The rows of a group lie close to one hidden flat surface of 8 dimensions, which passes through zero. Surfaces can cross.
Known rows, each followed by its group:
[-40  44   3 -20 -36 -15   0  -9 -13  -3 -21 -14  24  31 -21 -36  24] -> F
[ 23  28  -3   9   4 -43  -4  22   8 -23 -32 -12 -14   6 -15 -10  19] -> N
[-21 -21  21 -16  26  27  -2  12 -16  12  17  -3  -6  38  24 -33  -3] -> P
[ -7 -31 -10  -4 -15   8  -7 -17 -13   6  -9   7  11 -13   2  -5 -11] -> G
[ 19   6  18 -22   1  -2  -8 -14  27  35 -21 -24 -19  14 -19 -55   0] -> F
[-19   9  15   3 -17 -17  -2  17  28  -2  -4   7  -7  -2  18   4  15] -> J
[ 19 -10   8  -8  16 -18  12   8   0  20 -21 -20 -12  14  -4 -15   4] -> P
[  9   7   5  29  19 -17  -5  14  10  -3  10  12 -27   3   6  -4  14] -> J
[  2  16  -8   1  12   3 -12  15   8   2  19  13  -1  11  11  18   6] -> F
[  9  36   4   6   2 -43   7  30 -11 -46 -33 -22 -14 -21 -16   5  22] -> G
[ 20 -10 -15 -28   8   9 -36 -32  33  -3  -9   5 -19  -2  18  -4 -15] -> F
[ 13  -6  12  -4  12   8   0   1 -12   0  -7  -9  -5   3   3 -11 -15] -> N
[-18   7   7   1 -10 -15   6  26  -3 -12 -14   6   7  10  19  19   9] -> J
[ 11  20  21   1   2 -14  -5  -5   7   1 -15  -8 -12  18  28  10   6] -> G
[-17 -39   1   5  -7   4   9  16 -10   9   4  17   7  -5  12  -7  -5] -> K
[ 21   5  23  23   0   5  23   5  41  -1  -7   5 -19 -15   5   1 -13] -> K
[-27 -22  30  31  -6  16  10  36  -9  17   5  21  19  26  14 -31  -4] -> K
[ -7  -1  -9   6  -2 -30   1  10  -9  -3   0   4 -10   1   3  10  19] -> J
[-28  -3  -7 -10 -27  -8   8 -19   8  26  -2   4  11  14  10  12   4] -> P
[-13   4 -12  -9  -3  16   8  -8 -11  40  35  -3  17  13 -20   6  12] -> F
[  2  11   1  -7   2  -7 -23  22  23 -20 -14   5  -1   3   5 -11   1] -> F
[ 17   3   7  -3  33  41  28  73   8 -23  11  -6  16  15 -24  -5 -19] -> G
[  4 -31 -11  26   1 -20   6  33  -4  -8  -7  15  -3 -13  -2  10   2] -> P
[-17 -23  -9   1   5   3   0   8   7   9  12  11  -2  14   2 -17   3] -> J
[ 25  14 -29  -1  13 -13  16 -15  -1 -11 -12 -12  -9   4 -25  12   5] -> K
[-12   3  -4 -10  -9 -50   4 -16 -17   3 -14 -23 -24 -26   1   3  26] -> G
[-17 -28  -1 -28 -16 -27  -1   6   9  -2 -38  -1  -6   9  37   7  -3] -> G
[ -6  15  18   4  13  21  24  48   1 -44  20   2   8 -30  20  37 -10] -> N
[-15 -48 -20   1 -19 -33  11   2   1  46 -13  11   6  11   6   7   5] -> P
[-17 -24 -21  -8  19 -19  -4  -9  -6  26  32  -4 -32  -9  -7 -13  27] -> J
[-40 -63 -23 -24 -11 -22  -6  32 -42 -14 -30   3  19  -3   8 -14  -1] -> G
[ -2 -24   2  -7   2  -7  12  14  -6   0  -5  -4  -5  -9  13   5  -2] -> G
[-45   7  -3 -33 -36  15 -18 -41   1  -3  17   4  13 -19  16  16   1] -> P
[-19  -8 -10  10 -11  -8  26  -4 -18  53  27  -5  12  -1 -29 -12  22] -> F
[ 34  34   2   3 -26 -10 -37 -32   2 -38 -46  -9   5 -22 -19 -15 -13] -> N
[ 28   7 -47 -25  11  16 -65 -38  -7 -12   7  -1   3 -25 -35 -10 -14] -> P
[-14  -1  17 -12 -21  -1 -29 -42  10  44   4   9   7  24  40   6  -1] -> J
[ 33 -18  16   6  -7  24  -2 -26 -23  15  -4  -9  18 -27  17  29 -38] -> J
[-20 -20  24   0  -3 -17 -21  -7 -38   1  -9  -6 -12  -3  23 -28   2] -> N
[ -9  -4 -33 -22 -10 -28 -17 -13   3 -17  -3  -1  -9 -25  -4  27  15] -> K
[  6   2  -2   2   7  -2 -13   5   5 -28  -5  13 -10   4  31  25  -8] -> F
[-48   2  -5   9 -25 -17  -2   3  -4 -23  15  19   2 -28  15  16  20] -> N
[ 34   6  37  23  36   0  18  53 -11 -30 -10 -11 -17  -9  19  13  -7] -> N
[-10 -28 -23 -16   9  18 -28 -12 -11   7  17   8   4   3 -11 -20  -6] -> P
[  4   1  -4  -1  -8  11  15   6  -6   2   8 -15  12 -27 -32  -9  -2] -> F
[ 16   7  -2  -2  25 -17 -46  11  -7   2   7   5 -27  23  20  -6  16] -> P
[  4 -10   8  -9  17  26   2   3   4  25  16   4   5  29  14   3 -11] -> N
[  6  -1  -4 -26  28  12  29  75   7 -31  -8 -20   7   2 -31  -4  -3] -> G
[  9  -1   7  24   2 -22   8   8   3   3   0   3 -13  -6   5   8  11] -> N
[ 13   0   4   8  27   0   8  16 -18  -8  14  -7  -7  -1   8  21  -3] -> K
[-19   9  17  15 -41 -39  -8 -10  -1  28 -32  17   9  40  18 -15  22] -> K
[ 22  16 -25   6  22  -4 -25 -33 -16  10   5   0  -9  31 -30 -20  12] -> J
[  8  27  11   8 -14   0   8  -9  16   4 -19  -4   5   3 -10 -12   1] -> K
[-45 -14   8 -21 -14  39 -17   2  20   8  25  13  17   3  -5 -39  -4] -> K

New rows, each followed by its group:
[-19   1  -6 -13  -9  15 -16   1   8  -2  15  13  14  15  15   9   0] -> N
[-16   2 -17 -46  10  17  14  -1  35  30  14 -12   2  24 -15 -14   7] -> G
[ 13  -2  23  21   5   6  17  17 -12   3  -6  -2   2  -3   7   5 -13] -> K
[ -3 -30  18  26  12   4  -4  -9 -45  16  23   6  -7 -11  25   4  -7] -> G
[ 29  19 -35   9  15  -8 -21 -29 -23 -10  -5  -6   2  15 -42 -12   7] -> J
[-35 -37 -29  18 -22 -10 -21 -30 -23  20  21  29  10  -4  -8 -10  12] -> G
[  8   7   9  22  14 -28  29  19  20  -1  12  -8 -33 -26  10  24  23] -> G
[ 28   1 -11  15  17   4 -10  -4   8  22   3   5   0  19 -17  -2  -6] -> P
[ 36 -16  -6  21  27 -23  23  21  14  25 -11  -2 -18  20 -12   1   2] -> N
[-30   3  -9  -2 -25   8   0  27  35 -26 -20  24  18  35  -8 -22   4] -> J
[-23  25  -6 -37 -27 -12 -52  -8 -49 -14   2 -13  22 -15   0  15  14] -> K
[-14 -18 -10   7   7 -30  16  29   3   5   3   8 -13  10   4   5  22] -> N
[ 33  33   4  30  22 -19  28  25   5 -33 -11  -7 -13  -8 -21  11   9] -> K
[  0  26  -9 -16   6   4   2  15  13  -8  -4  -6   6  19 -17 -11   8] -> G
[  5   5 -13  -6  27  13  31  60 -16 -27  11 -23   7 -19 -50  -7   7] -> G
[ -9   9  12  10 -13 -21 -14   4  -6   3  -9   9  -1  12  20   3  13] -> K
[-26 -33 -15  -2 -19 -26   0 -20  -2  14  -2   6 -13 -24   8   8  13] -> G
[ 22  35  43  -1  11  22  -6  13 -33  -9   3 -24  11  -8  11  13 -14] -> K
[  1  21  -4  -3   0  11  -6  11   0 -12  -4   8  12  16 -18  -8  -5] -> G
[ 23 -13  -9   7  21  -1   0 -18 -36  11  16 -16 -14 -22 -11  15   0] -> J
[ 26 -13 -23  -7  13 -21 -32  -7  -1  24 -10   3 -12  11  -5   0   5] -> P
[-11 -13 -10 -13 -18   6 -10 -11   7   3  -1   2  10 -22  -4  -6  -7] -> K
[-32  12  -4   1 -23   6  -4 -19  14  12  29  16   8   4  13  18  12] -> N
[ -1  43  18  13  -5  -6  11  42  40 -41 -18   9  -3  17  -3 -12   9] -> J
[  6   2 -17 -21  19  15 -40  19  15 -14  15  15   3  13  21  19  -4] -> F
[  5  23   4  -2  -5   2  -1  -8 -21  -3 -11 -11  16  14 -19 -16   4] -> K
[ 18  -9   0   4  18  37  27  -1  28 -12   9  -7  -6 -15 -22  -8 -20] -> K
[12  3  2 14  8  1  8  1 -2  5 13  3 -4 -5  6 19  0] -> F
[ -9 -30  25   7  16   0 -22 -11 -54  25   7   3  -5  25  38  -8  -6] -> G
[ -2  28  24  14  13  11  21  25 -17  25  35  -5  10  25   0  13   9] -> F
[ -7  15   1   3  13  -2 -32   3   0 -10   7   9  -7  21   8 -10  13] -> P
[  6   7  -3   6  11  -3 -11  10  -2  -7   1  -3  -5   0   0  -5   2] -> P
[ 23  39  48   9  15  -4 -17   6  -4  17  -1 -13  -9  23  47  18   5] -> K
[ -3 -17 -11   7  20  22  28   2  25  10  13  12  -1  30 -25 -30  -7] -> K
[-10   0 -25  -2  15 -16 -41   7  -3  -5  -4  15 -16  39 -17 -43  22] -> P
[  9   3   4 -34  -3  48 -15 -40  -9  -3  19 -17   9 -32   7  13 -29] -> P
[-15  22  -6 -10  -4 -28  11  11   3  -5  -4 -14 -11   9  -9  -9  31] -> N
[-27  -5  -7   6 -25 -14 -34  15 -13 -49 -16  25  16 -18  15   5  -2] -> N
[  3  -5 -12  -4 -44   8  -7 -62  48   4 -18  14   8 -21  10  13 -24] -> G
[  0  -6  14   8   6  -9   1  49  -2 -24 -26   7  10  11  16   4  -4] -> G
[ 41   3  19  39  28  -9  34  29 -39 -12 -12 -10   2   5  -6  19  -8] -> K
[ -8  16  22  20 -13 -33 -13  15  14   2 -11  13 -12  16  30   6  17] -> K
[  5  32  24 -11   1  11 -13  -2 -13   6   1 -13   8  15  10  -3  -1] -> K
[-35 -14  25  -6  -9 -11  19  45  21  -2   4   4  -1   3  28   6  12] -> J
[-7  4 -5 -9  3 11 -5 20 -2  8 13  4 12 12 -1 -1  2] -> F
[  2  -1  -4  10  -6 -23   4   2 -11 -11 -13   2   2   5  -4   4   6] -> K
[-12   1  -4   9 -13 -12  -1   7 -16   7  -9   4  10  17  -9 -11  11] -> K
[ 13  20  -5 -10  25  15  -2  10  -5 -28  17 -13 -13 -23  -7  17   0] -> K
[-22  -1 -17  -4 -18   6  -6  20  -8 -42   4  -4  17 -48 -41  -9   2] -> K
[ -6 -35  -9   3  -8   9  12  -8   7  20  -7  14   8   4  -5 -13 -10] -> K
[ 38  25 -11  21  14 -10 -25 -31 -18   2   2  -1 -14  10 -22  -2   6] -> J
[  1  16   3  19 -34 -42   5 -22  -7  27 -35   4  13  41  -4 -14  16] -> K
[-12  -3 -16 -14 -18 -20  -4 -34 -17  10   3 -13  -9 -22 -11  -9  18] -> G
[-13  27   4   5  -7   2  16 -15  20  18  30   7  -6   4   6  21  15] -> N
[  2  -8 -23 -13  31  19   5  -4 -11   9  19  -2  -4  35 -15 -13   1] -> K
[ 18 -42   3 -20  13   0 -30 -32  30  28 -19   5 -35  10  32 -28 -20] -> F
[ 12  -4  -4 -14  -1 -14  24  15   8 -23 -11 -23  -6 -38 -11   8  -1] -> G
[  4  19  15 -15 -43  13   1 -35  29  15 -28  -8  19 -21 -14 -28 -18] -> K
[-10 -10  -7  29  21  20  22  42  39  29  55  47   8  33  38  61   1] -> N
[-17 -29   0  20  24  11  14  55   9   5  36  34   3  18  36  43   1] -> N
[ 19  -2  24  -5  27  28   7  10  10   4  18  -6  -7  -9  24   9 -20] -> K
[  6   6  14  10  -7   2   5  11  13 -16  -9   8   1 -18   2   7  -6] -> J
[ 25  -9  46 -16   2  36  77  -5   5  36 -21 -44  16   2  -3  -8 -37] -> P
[  4 -15  15  12   7  12   5  15  15   4  14   7  -5 -14   9  -6 -12] -> J
[  9  12  14   0  10 -10   7  17   9   0   4  -7 -12   5   6   6   4] -> G
[  2 -10 -39  30  -2 -20 -33  -6 -19  -7  -8  35   6  33 -18 -13  10] -> J
[-19  17  63  45   1  14   0  69 -11 -15  12  15  11   6  22 -19   4] -> K
[  6 -15  -5   7  -3 -13   3  -2   2  -2 -11  -1  -4 -13   9  14  -4] -> K
[ -5 -38  36  55  13 -58  -7  41 -41 -15 -19   9 -34 -21  37  -5  14] -> N
[-54   3  -7  14   4  32 -21   3 -11 -30  45  34   9  20  10 -25  11] -> P
[ -9  35 -11  25 -13 -49 -35   7   8  -2 -21  34  -9  58  20   2  40] -> J
[-10  -6   1 -22   1  -9 -20 -39   6  50  23  -8 -23   3  14  -6  17] -> J
[-15 -49  18 -28  -4  13  33  10 -27  15  10 -21  14 -51  26  36 -20] -> J
[ -3 -25 -11  -2 -33  38  33 -37  36  12 -13   4  21 -14 -52 -50 -32] -> K
[-15   9  33 -15 -16  -7  21  20   8  -5 -13 -10  10 -20  29  31   4] -> J
[-11   0 -10  -3  -1 -19  -4  -1   5  -2   0   2  -8 -16  -6  -1  13] -> J
[  9  27  41 -16  -2  40 -14  -7  -7  18   7 -18  16   9  15 -15 -19] -> K
[ -7  23 -11  34   6 -25  14   4  34  11  38  14 -25 -10  -8  20  34] -> G
[  7 -39  11   7  24  18  15  31 -33  -6   2 -10   7 -19   2   4 -20] -> G
